The same things were measured in two ways. Each way mixes the same 11 hidden numbers, adds some noise and spreads widely along 7 directions of its own, which tell nothing about the thing.
Some things both ways: the first way, then the second way.
-1.998 -0.498  2.378 -0.811 -0.833 -2.049 -0.450  0.260  1.403  0.143 -2.223  1.134  1.579  1.771 -0.495  0.357 -1.358  0.013 -1.922  1.950 -2.419  1.512 -2.011 -0.948  0.865  2.777
 1.971 -0.944 -3.462 -1.062  0.375  0.897  1.720  2.027  0.558 -1.911 -2.342  1.035 -0.140  1.568 -1.759  1.455 -0.476  1.526 -0.236  0.252 -0.801 -0.818  0.269

 0.899  0.081  1.757  0.499  1.104 -0.726  0.082  0.577 -0.885 -0.376  1.327 -0.753 -2.629  0.779  0.104 -0.272 -0.544  1.759  3.055 -1.407  2.378 -1.871  2.817  3.300  0.592 -2.302
 1.168 -0.382 -0.147  0.867 -0.087 -0.338 -0.131 -2.097  1.698 -1.306 -1.143  0.234 -1.723  0.147  0.999 -0.145  0.889 -1.180 -1.291 -1.467 -0.411 -0.901 -0.778

 0.184 -1.490 -2.669 -0.215 -0.134  0.814 -0.429  0.320 -0.166 -2.206 -0.013  1.505  1.192 -1.296 -0.207  2.050  3.191  0.443  0.707 -0.755  0.700 -0.442 -1.702 -0.221 -1.146  1.571
 0.923 -1.444  3.108  0.863  0.210  1.494 -1.195 -0.810 -0.402 -0.797 -0.902  0.048 -0.007  2.197  0.961 -0.963  1.179 -1.069  1.471  1.185  2.213  0.273  1.295

-0.820  0.063  1.317 -0.814 -1.735  0.572 -2.187 -2.875  1.309  0.931 -0.629  1.334  0.723 -0.857 -1.210  0.033 -0.814 -2.252 -1.156  1.073 -1.334  0.718  1.015 -3.443 -1.128 -0.938
 0.461 -2.722  1.518  0.477  0.973 -0.722  1.201  1.113 -1.089 -1.042 -1.832 -0.151  0.044  0.295  0.825 -0.199  0.893 -1.238 -0.081 -0.202  0.656 -0.131 -0.932

-0.276 -0.109  0.754  1.334 -0.827  0.241  1.172  0.156  0.584 -0.041  1.397  0.178  0.110 -0.870  1.178 -0.980 -0.114  1.466  1.066 -1.144  2.929  0.340  2.083  0.765  2.067  0.854
-0.616 -0.126  0.567  0.164  1.316  1.263  0.907  3.222 -1.806  1.307  0.551  1.572  0.535 -0.544 -0.692  1.858 -0.583  2.335  1.128 -1.567  1.781 -0.279  0.509

 0.730  2.572  1.700  0.487  0.659 -0.598  1.155  1.575 -0.428  0.682  2.283 -3.419 -0.193  3.073 -0.249 -2.286  0.484  1.723  1.424 -0.882  0.778  0.048  0.807  2.551  3.610  0.461
 2.497 -0.818  0.165  0.466 -0.279  1.711  2.261  1.766  0.488  0.838 -1.116 -1.486  1.745  1.255  2.332  1.696 -1.477 -0.604 -0.530  1.674  0.453  0.083 -0.372

 0.635  2.340 -2.258 -0.278  1.099  1.916 -2.187 -3.031  1.959 -1.649  0.486  0.013 -1.972  0.079 -0.700  2.895  2.375 -1.664  0.277  0.414  1.643  1.480  0.283 -0.441  0.626 -0.914
 0.749  0.233 -2.035 -0.464 -1.712 -1.805  0.636  0.998  2.510 -0.430 -1.641  0.110  0.291  0.087  0.286 -0.964 -1.423 -0.804 -0.047 -1.734  0.431 -1.446  2.202

-1.726 -0.006  3.840  1.326  0.404 -2.013  0.233 -0.339 -1.118  2.272 -1.643  0.058  3.343  2.906 -0.938 -0.833 -2.374  2.258 -1.389 -0.546 -1.557  1.624  0.086  0.295  0.036  1.205
-0.131 -1.093 -1.357  1.466  1.171  0.321  0.586 -1.011 -0.898  2.753  1.283  1.308 -0.119  0.860 -0.334  1.857 -0.332  0.985  1.842 -0.971  1.143 -0.128  0.544

-0.497  1.264  1.843  1.768  0.765  0.608 -0.131 -2.230 -0.361  2.369 -0.012 -0.514  1.355  0.544 -1.151 -1.631 -2.185  0.846 -0.983 -2.395  0.076  0.253  1.166  0.326 -1.096 -0.549
-0.252 -0.138  0.981  0.359  0.978 -0.912  0.315  3.813 -1.741  1.632 -0.745 -0.774 -0.449 -1.160  0.857  0.192  0.705 -1.268 -0.294  1.174 -0.391  0.623  0.520

-0.756  0.341  0.548  0.774 -0.609  0.316  0.602 -0.011  0.066  0.900  1.930 -1.752  3.641 -0.801  0.695 -2.078  0.062  0.931 -2.199 -0.337 -0.528 -0.046 -2.966 -0.832  0.022  0.846
 0.384 -3.780  1.931 -0.353  1.852  0.769  3.023  1.636 -2.192  0.190 -0.005 -1.982  0.256  0.451  0.310  0.565  0.483  0.482  0.175  1.575 -0.046 -2.211 -0.705

 1.651 -0.217 -1.122  0.773  1.710 -0.365 -0.558  0.586 -0.923  0.156  1.817 -0.812  1.509 -1.617  0.272 -0.151  0.877  1.639 -0.128 -2.699  1.037 -1.906 -0.202  0.142 -1.626 -1.169
 0.664 -1.492 -0.585 -0.287  0.154 -0.481  1.310 -2.482  2.305 -2.795 -1.592 -0.321 -1.069  0.232  2.578 -2.616  2.287 -1.734  0.686  0.890 -0.219 -1.367  0.729

 0.551  1.584 -0.257  1.869  0.942  0.032  1.942  0.311 -0.659 -0.347 -2.842 -0.370  0.288 -0.761 -1.213  0.976  0.860  0.601 -0.426 -0.423 -0.668 -0.469 -3.104  1.446  0.386  0.285
 0.800 -1.045  0.955  1.066  0.019 -1.520  0.967 -0.756  1.910 -0.508  0.105 -1.526 -1.136  0.950  1.644 -0.037 -0.524 -1.295 -1.781  1.064 -0.214 -0.891 -0.509

 1.162  1.173  0.507 -1.777  1.659 -1.771 -1.722  0.025  0.297 -1.135  2.180 -1.725 -1.053  1.267  0.932  1.103  1.808  1.247 -0.123 -0.172  0.990 -1.203 -0.765  0.361 -2.277 -1.883
 1.018 -2.882  3.118  0.246  0.641 -0.917 -0.319  1.048 -1.275 -0.678 -0.751  0.966 -1.290  0.041 -0.306  0.351  1.374  0.755 -0.740  2.292  1.224 -1.685 -0.709

 0.174 -0.997  0.587 -1.624 -1.266 -0.556  0.193  1.629 -0.721 -0.338  0.699  0.150 -2.422 -0.860  0.392 -0.842  1.390 -0.470  1.191 -0.115 -0.395 -1.795  1.034 -0.965 -1.333 -0.112
 0.010  1.760 -0.930 -1.313  0.136  1.601 -0.426  4.458 -0.579 -0.051 -0.995 -0.474  0.544 -0.855 -0.781  1.172 -1.064  1.255 -1.230  0.834  0.708 -0.179 -0.300

 0.054 -0.143  1.019  0.487  1.159  0.065 -0.684  0.618 -1.957 -0.633  3.068 -1.177 -1.887 -0.104  0.649  1.280  2.725  1.541  1.390 -1.004  1.594  0.064  2.028  0.260  0.162 -1.004
 0.052 -2.524  0.100  0.156  0.199 -0.159  0.339  0.639 -0.228 -2.295 -0.077  1.528  0.384  0.108 -0.963 -0.535 -0.106  2.105  0.751 -1.119  2.514 -2.486  0.580

-0.618 -0.563  1.483  0.987 -0.900  0.246  1.179 -0.215  0.200  2.292  1.412 -1.307  2.157  0.701 -0.463 -3.092 -1.653 -0.356 -1.379  0.919 -2.011  1.178 -0.575  0.890  0.043  0.471
 1.031 -1.796 -0.373 -0.561  2.469  2.324  0.036  1.011 -1.383 -1.475 -0.042  0.244  1.890  0.702  0.443  0.762  1.035  1.246 -0.221  1.883  1.782 -0.627 -2.611

-0.558 -1.396  3.474 -0.100 -1.808 -1.036  1.886  1.136 -0.133  0.051 -2.290  0.875 -2.621 -0.122 -0.258 -0.433 -1.367 -0.055 -0.287  0.976 -0.001 -0.163  0.899  0.040 -0.026  0.715
 3.201 -1.740  2.106  0.906  0.739  1.190 -1.000  0.515 -2.673  2.317  0.320  0.760  1.753  1.622 -0.111  4.157 -1.983  1.116 -0.052  0.364  1.733  1.067 -2.269

 0.571 -2.451  2.577 -1.341 -2.597 -0.641  1.667  2.106 -0.034  1.155  3.263 -1.733  0.920 -0.950  0.512 -2.344  0.978 -0.769 -2.319  2.347 -1.606  0.628 -0.638 -1.708 -1.798  1.676
 1.949 -2.992  0.677 -0.801  0.489 -0.054  0.966 -1.060 -0.252 -1.563 -0.218  1.310  0.402  0.131  0.301 -0.299  0.771  1.793  1.150 -0.098  1.179 -2.399 -0.507

-1.107 -1.249  0.334 -2.961 -2.861 -1.456 -0.185  1.242 -0.860  0.998 -0.708  1.421 -1.796  1.068 -0.040 -1.249  0.267 -3.185 -0.355  1.122 -3.179 -1.600 -0.175 -1.998 -1.049 -0.445
-3.363 -1.697 -1.423  0.499 -0.187  0.648 -0.614  3.280 -1.723  2.776  0.573  0.466 -0.576 -0.286 -3.583  0.171 -1.698  2.543  0.053  1.264  2.759 -0.908 -0.552

-0.708 -0.990  1.035 -0.349 -1.015 -0.691 -0.189  0.727 -1.499  1.478 -1.126  1.255  0.035 -1.275 -0.372 -0.429 -0.222 -0.706 -0.119 -0.041 -2.122 -0.389  1.243 -2.583 -0.938  0.230
-0.713 -2.605  1.531 -0.292  1.578  0.924  0.170 -0.770 -0.150 -2.289  0.219  0.103 -0.309  2.239 -0.745  0.662 -0.695  1.688  0.705  1.706  2.344 -1.017  0.075

-0.369  0.082 -1.493 -0.868  1.649 -0.426 -2.411  0.107  0.881 -2.886 -0.841  0.572 -2.321 -1.279  1.608  3.153  1.343  0.345  0.031  0.675  1.171 -0.184 -0.750 -1.622  0.187 -1.048
 0.647 -0.182 -3.293  0.263  0.723  1.590  1.884 -3.381  1.568 -0.923  2.640  1.808  0.790  0.016 -0.201  0.233 -0.124  3.123  1.906 -1.886  1.871 -3.924  0.495

-0.285  0.932  0.784 -0.363  3.501 -1.446 -2.329 -0.893 -1.736  0.144 -0.715 -0.844  1.693  3.599 -1.189  2.431  1.017  2.356 -0.966 -0.942 -1.474  1.105 -1.306  0.284 -3.061 -0.253
 1.961 -1.569  0.348 -0.281 -0.733 -0.534 -2.088  0.906 -0.381 -0.291 -2.698  0.537 -0.187  1.132 -0.270  0.060  0.203 -0.775  0.180  2.523  0.895  0.710  0.871

-1.137  1.641 -0.491  0.919 -0.002  2.349 -0.676 -2.409 -0.251 -0.665  0.484 -0.380 -0.021  1.199 -0.174  0.612  1.075  0.512  2.475  0.178  1.928  1.816  1.598  0.617  1.796 -0.613
 0.395 -0.536  2.443  0.787 -0.917  0.063  0.146  0.176 -0.965  2.235 -0.650 -1.849  0.357  0.762  0.094  1.232 -2.293 -1.732  0.262 -2.473  1.027 -0.389  1.062

 0.293 -0.314 -0.077 -1.064 -2.722  0.135  2.544  1.160  0.714  0.330 -2.501  0.527 -2.429  0.747  0.009 -1.138 -0.843 -2.784 -1.400  1.669 -0.257  0.222 -0.594 -0.624  1.200  0.999
 0.583 -2.765 -0.862 -2.213 -0.023 -0.152  0.589  0.783 -1.413 -1.962 -1.948  0.061  1.025  0.864 -1.020 -0.113 -0.720  0.935  1.083  2.633  1.349 -0.662 -1.499

 1.237  1.265  0.986  1.462 -0.908  0.406  2.081 -0.573  1.082  0.547  2.913 -1.295  0.779 -1.034 -0.280 -0.620  2.301  0.310  0.100  0.257  1.523  1.200  0.148  1.495  0.886  0.936
 1.707  0.858 -1.636  0.956  0.994 -0.627  0.855 -0.113  2.415 -1.163  0.224  0.587  1.116  0.431  2.062  1.527 -0.691 -0.332 -0.358 -1.647  0.604 -1.231  1.918

-0.296  1.939 -0.823  0.118  1.057  0.572 -1.371 -1.689  1.052 -1.442 -1.575  0.446 -1.001  0.838 -0.214  2.226  0.588  0.076  0.992  0.314  1.354  1.050  0.187  0.129  1.543 -0.202
 1.463 -2.354 -0.189  1.267 -1.130 -0.832  0.382  3.494 -0.947 -2.232 -3.447  0.502  0.047  0.960  0.068  0.601 -0.595 -0.645 -0.733  2.558  1.071  1.681 -0.281

 0.335 -0.363 -0.568 -1.326 -0.312 -0.624 -0.045  1.360  0.542 -1.914  0.667  0.211 -0.209  2.885 -0.152  0.684  1.603  1.084  2.517 -0.021  1.649 -0.097  0.330  2.395  1.896  1.958
-0.144  1.587 -1.216 -0.921  0.006  1.392 -0.749  2.164  0.604 -0.325 -1.953  0.957 -1.238  0.356 -0.678 -0.685  0.626  0.169  0.383 -0.312  0.248  0.561  1.500

 0.035 -2.001  0.739 -1.199 -1.725 -0.520 -0.282  0.311 -0.412  0.281  0.489  1.349 -1.806 -2.390  0.460 -0.578  0.659 -1.164  0.482  0.129 -0.573 -1.710  1.649 -1.933 -2.971 -1.551
-0.341 -0.922  0.277  0.595  0.689  0.820 -0.523  0.203 -1.167  0.510  0.914  0.839  0.645  0.600 -1.239  1.486 -1.161  1.444  0.085 -0.235  2.481 -0.837 -1.290

 0.646  0.963 -0.026 -1.977 -1.078 -0.614 -0.415 -0.243  0.337 -1.526  0.500 -0.281 -0.768  2.386 -0.225  1.380  2.161 -0.798  0.943  0.907  1.285 -0.608 -0.891  0.697  0.476 -0.663
-1.644 -1.811  0.433  0.759  0.936 -0.732 -0.871  1.621 -1.232  1.554 -0.719  0.309 -1.213 -0.929 -0.599  0.153  0.714 -0.360 -0.235 -0.002  1.103 -0.089 -0.419

 0.949 -0.203 -1.062  0.624  0.352  0.891  0.123 -0.240 -0.017 -0.156 -0.177  0.303 -0.177 -0.732 -0.489 -0.273 -0.468  0.054  0.693 -1.544  1.283 -1.026  0.638  0.842 -0.079 -0.425
 0.309 -0.319  2.376 -1.079 -0.200  0.261 -1.116  0.971  0.125  2.060 -1.583 -0.887 -1.008  0.382  1.049 -0.072 -0.557 -1.163 -0.424 -0.314  0.308  0.560 -0.236

-0.742  0.035  0.382  1.920  0.081 -0.450  0.984 -0.834  2.348 -1.051 -3.737  2.161  0.891 -0.405 -0.223  1.272 -2.225  0.954 -0.743 -0.201  1.767  0.843 -1.362  1.479  2.424  1.834
 2.072 -1.028 -0.167 -0.266  0.947  0.233  0.956  1.048  0.113 -0.922 -2.193  1.407 -0.863  0.814  0.572  1.117  0.999 -0.111 -0.177 -0.810 -0.621  0.274 -0.354

Other things, the second way, with their names:
J_700:  0.294 -0.325  1.119  0.265 -1.370 -1.176 -1.173 -0.366  1.226  1.906 -1.742  0.161 -1.620  0.614  0.861 -0.545 -0.700 -1.617  0.897 -1.286  0.384  0.724  2.404
J_615:  1.898 -2.530  1.482 -1.053 -2.424 -0.502 -0.888  1.464 -0.149  3.019 -2.556  0.311  1.375  1.199  0.405  2.700 -4.436  0.679  0.114 -0.319  2.137  1.583 -1.404
J_687:  3.076 -2.260  1.227 -0.790 -1.356  0.261  0.161  0.272 -0.612  1.939 -2.944 -0.301  1.628  2.019  0.561  3.702 -3.874 -0.532 -0.204 -0.960  0.839  1.248 -1.539
J_987:  1.219 -1.631  2.573  1.284 -0.879 -2.818  0.306 -0.232  0.391 -2.930 -0.943  0.322 -2.117 -0.921  1.558 -1.592  1.698 -1.133 -0.658  1.076  0.078 -1.248  0.633
J_293: -1.324 -0.977  0.849  1.419 -0.690 -0.649 -0.443  1.294  1.205  2.210  0.563 -1.006  0.723 -0.744  1.827 -0.511 -1.910 -0.380 -0.664 -0.031  2.757 -0.595  0.156
J_354:  2.504 -0.755  3.545 -1.278  1.399 -0.068 -1.049  1.186 -1.439  1.761 -1.699 -1.802  0.868  0.881  1.415  2.943 -1.249 -1.695 -1.227 -0.425 -0.504  0.861 -0.964
J_365: -0.791 -2.558 -1.703  2.628 -0.118 -1.859  0.355 -2.363  0.192 -1.731 -0.166  0.841 -1.113  1.788 -0.071 -0.710  0.024 -0.798  1.557  1.214  1.437  0.587  1.676
J_885:  2.059 -2.328 -3.435  0.468 -0.200  1.752  1.674 -2.644  1.491 -2.642 -2.024  0.365 -0.198  0.353  1.968 -0.787  1.416  0.082  1.157  0.599 -0.166 -0.565 -0.537
J_442: -0.035 -2.862 -1.069  0.047 -0.258 -1.862  1.089 -2.139  0.650  0.693 -0.045 -0.594 -0.603 -0.310  0.091 -0.237 -0.601  0.057  0.404 -0.553  0.157 -2.372 -0.141
J_68:  1.221 -2.735  1.676 -0.789 -0.165 -1.138 -0.840 -0.871 -0.977  0.439 -1.238 -1.125 -1.309  0.936 -0.459  0.587 -0.634 -0.382 -0.399  1.196 -0.521 -0.323 -0.643
J_845: -0.142  0.321 -4.250 -1.908 -1.213 -0.010  1.017  2.436  0.051  0.787 -1.977  0.249  0.148 -0.926 -2.323  1.305 -2.510  1.396 -0.415 -0.902 -0.274 -1.034 -0.766
J_320:  0.761 -1.752  0.139 -2.308 -0.707 -0.493 -0.654  0.439  0.723 -0.899 -2.885 -0.363 -0.547  0.218 -0.093 -0.960 -0.333 -0.399 -0.109 -0.599  0.106 -0.778 -0.253
J_708: -1.931 -0.013 -1.101 -0.096  1.216 -0.004 -0.107  1.902  1.094 -1.752  0.129  0.708 -2.153 -0.930 -0.898 -2.148  2.054  1.273 -0.997  0.228  0.628 -2.055  0.513
J_932:  2.167  1.806 -1.867 -1.694  0.934  0.557  0.083  1.682  2.287 -4.038 -2.049  0.410  0.646 -0.364  1.842 -0.337  1.278 -0.157 -1.255  0.141 -0.336 -1.088  0.770
J_750:  0.235  0.201  0.591 -1.332  1.732  1.099 -1.156  2.420 -0.730  0.943  0.392 -0.057  1.179 -1.616  1.661  0.355  0.370  1.112 -0.079  1.362  1.565 -0.651 -0.600
J_709:  1.091  0.814  0.441 -0.551 -0.311  0.607 -0.656  1.340  0.211 -0.754 -1.430 -0.918 -0.871 -0.270  0.678  0.956 -0.632 -0.090 -1.303  1.254 -0.256  0.284 -0.001
J_176: -1.959 -0.139  0.468 -1.299  2.196 -1.768  1.602  0.674  2.122 -3.362 -0.499  0.370 -2.187  0.317 -0.054 -1.942  1.914 -0.400 -1.599 -1.149 -0.213 -2.418 -0.238
J_728:  1.112 -1.419  1.682 -2.140 -0.612  1.578 -1.520  0.042 -0.169  2.552 -1.268 -0.578  0.564 -0.257  0.118  1.187 -2.051  1.045 -0.240 -1.336  1.489 -1.465 -1.169
J_799:  0.579 -1.516 -0.755  0.588  0.918 -0.407  0.260 -0.425  0.463 -4.033  0.947  1.411  0.956 -0.453  1.679  0.137  0.116  2.110  0.022  2.372  2.498 -0.771 -1.413
J_850:  0.975 -1.810 -0.683  1.197 -0.586  1.537  1.791  0.329  0.649  1.896 -0.649 -1.720  0.780  1.634  2.525  0.101 -1.057 -0.960  1.199  2.115  0.572  1.036  1.285
J_783: -0.489 -0.861 -5.101  0.728 -1.998 -2.436  1.917 -2.821  2.504 -0.373 -1.469  0.554 -2.318  0.933 -2.204 -0.186 -1.660 -0.497  0.377 -2.765 -1.073 -1.753  1.379
J_563: -0.234 -0.364 -0.911 -0.869  0.146 -0.195 -0.197  1.497  0.715 -0.304 -2.120  0.291 -1.547  0.390  0.161 -1.378  1.014 -0.648 -0.916  1.275 -0.225  0.908 -1.341
J_559:  0.675  0.484 -0.298 -0.423 -0.082  0.302  0.111  0.964  0.912 -0.823 -2.379  0.049 -0.307  0.969  1.818  0.249 -0.545 -1.325  0.305  0.780  0.274  2.384  0.249
J_170: -0.323 -0.383 -0.138 -1.432 -0.056 -0.472  0.587  0.515  0.471  1.945 -1.281 -0.910 -1.159  0.011 -0.623  0.364 -0.787 -0.702 -0.275 -1.846 -0.725 -1.407  0.312
J_781:  0.353 -1.071  0.236  1.199 -0.174 -0.106  1.109  1.166  0.791 -0.510 -0.670 -0.250 -0.174  1.520  1.379  0.125 -0.845 -0.408 -0.274  1.851  1.081  1.067  0.197
J_457:  0.306  1.307 -0.700  0.651  0.048  1.079  0.635  0.254  1.428 -1.398  2.266  1.450  0.816  0.030  0.700 -0.663 -0.373  2.204  0.338  0.205  2.669 -1.696  0.184
J_516: -0.018 -1.172  1.321 -2.739  1.799  0.495 -0.312  1.531 -0.381 -3.064 -1.471  1.328 -0.678  0.188 -0.563 -1.445  2.089  1.370 -0.640  1.804  1.083 -1.147 -2.499
J_200:  1.916 -0.582  0.500 -3.588  1.373  2.233  1.138  1.694 -0.351 -0.557 -2.375 -0.709  1.439  1.916 -0.442  1.396 -0.661  0.361  0.720 -0.270 -0.117 -1.109  0.582
J_972: -0.379 -0.268 -0.312  1.015  1.010  0.064  0.992  0.350  1.336  0.241  0.216 -0.087 -1.182 -0.152  0.928 -0.766  1.363 -0.522 -0.304 -0.740  0.150 -1.759  1.482
J_894:  0.717 -1.330  0.354  0.180 -0.214  0.058  0.787 -0.105  0.122  1.090  0.158  0.496 -0.115  1.705 -0.430  0.988 -1.604  1.135  0.484  0.778  1.309 -0.269 -0.280
J_396: -0.345 -1.474 -0.707  0.574 -0.198  0.125  0.411 -1.385  1.509 -0.063  0.141 -0.014 -0.587  0.502  0.320 -0.241 -0.462  0.645  1.105 -0.028  1.325 -2.129  2.318

Some of these things the first way, each followed by its name:
 0.018 -0.197  1.763 -0.491  0.310 -0.965 -0.886 -0.063 -0.271  1.292 -1.630  0.213  0.017  2.493 -2.133 -0.920 -2.208 -0.346  0.148 -0.406 -2.015 -0.485  0.849  0.759 -0.122 -0.066 -> J_563
-0.972  0.420  0.363  1.942  1.206 -0.358 -0.406 -1.804  0.042  0.777 -2.441  2.221 -1.310 -0.556  0.417  0.360 -3.434  0.629  0.738 -2.080  1.667 -0.675  2.170  1.232  0.674 -2.111 -> J_783
 0.513 -0.458 -0.190 -0.005 -0.123 -0.581  0.376  0.399 -0.964 -0.159 -1.221  0.380  0.429 -2.388  0.260  1.186  0.903 -0.411 -2.544 -0.384 -0.512 -1.383 -2.744 -2.246 -2.505 -0.818 -> J_442
-0.118  2.226  0.377  0.156 -0.612  0.808 -1.212 -3.350  2.493  0.425 -1.537  1.070 -1.564  1.031 -1.969  0.304 -1.093 -2.502  0.765  0.677 -0.025  0.804  1.501  0.533  1.733 -1.259 -> J_176
 1.718  1.581 -0.262 -1.100  0.892  0.608 -0.746  0.146  0.033 -0.632  2.274 -2.380 -2.209  1.415 -0.155  0.178  1.668 -0.418  0.425 -0.235  1.272 -0.328  0.697  0.425  0.284 -1.152 -> J_750
-0.904  1.397 -0.225 -0.811 -2.502  0.542  0.310 -1.572  2.823  0.091 -1.046  1.052 -1.156  1.306 -0.949 -0.501 -0.574 -3.431 -0.306  2.123 -0.725  1.154 -0.848  0.449  3.096  1.099 -> J_972
 0.283  1.251 -1.574  0.262  2.338  1.591 -2.192 -1.281  0.598 -0.743  1.969 -1.812  0.071 -0.054  0.000  0.703  1.859  0.546  1.117  1.067 -0.432  2.015  0.518 -0.142 -0.393 -0.711 -> J_457
 2.234  0.261  0.453 -1.963 -0.651 -0.297 -0.243  1.496 -0.347 -0.738  1.410 -1.530 -1.715  0.394  0.070  0.572  1.996 -0.578  0.794  1.219  1.103 -0.048  1.776 -1.554  0.399 -0.296 -> J_615
-1.127  0.577 -1.072 -0.155  0.861 -1.377 -0.320  0.104 -0.013 -1.377 -5.117  1.778 -0.337 -0.143  1.085  2.238 -0.451  0.523 -1.092  0.202 -0.123 -0.249 -2.498 -1.617 -0.314 -0.242 -> J_845
 0.523  2.323 -0.884  3.467  0.496  1.496  3.413  0.267 -2.126  2.191 -0.349 -1.433 -0.355 -0.048 -0.854 -1.418  0.564 -0.334  0.424 -1.660  0.002  0.592  0.101  2.303  2.959 -0.542 -> J_293
 0.547 -0.196  0.160 -1.018 -2.335 -0.578  1.540  0.975  1.123 -1.182 -1.773  0.281  1.117 -0.402  0.414  0.591  1.303 -0.531 -0.610  2.789  0.418  1.236 -1.587 -1.586  0.847  1.847 -> J_687
 1.245  0.962 -1.816  1.067 -0.353  1.363  1.060 -0.140  1.355 -0.370  0.319 -0.181  0.585 -1.416 -0.342 -0.654  0.469 -0.439  0.885 -0.469  1.330 -0.087 -0.188  1.108  1.930  0.813 -> J_781
 0.299  0.542 -0.741 -0.464 -0.182  1.718 -0.921 -1.335  0.830  0.297  0.702 -0.641 -0.793  1.204 -0.371 -0.260 -1.024 -1.799  0.104  1.252  0.459  1.547  1.340 -0.144  1.366 -0.414 -> J_320
 1.149 -1.195  3.677 -2.629 -4.299 -1.040  1.778  1.371  0.035 -0.090  0.228 -0.150 -0.862  0.303 -1.479 -0.758  2.058 -1.655 -0.375  2.041 -0.636 -0.867 -0.092 -1.606 -1.597  1.406 -> J_354
 0.557  0.932 -2.487  0.640  0.250  1.630 -0.810 -0.373  1.156  0.050  0.081  0.091  0.619 -1.633 -0.331 -0.568 -0.855 -1.023 -0.344 -1.773  0.854 -0.846 -0.204 -0.875  2.508  0.641 -> J_850
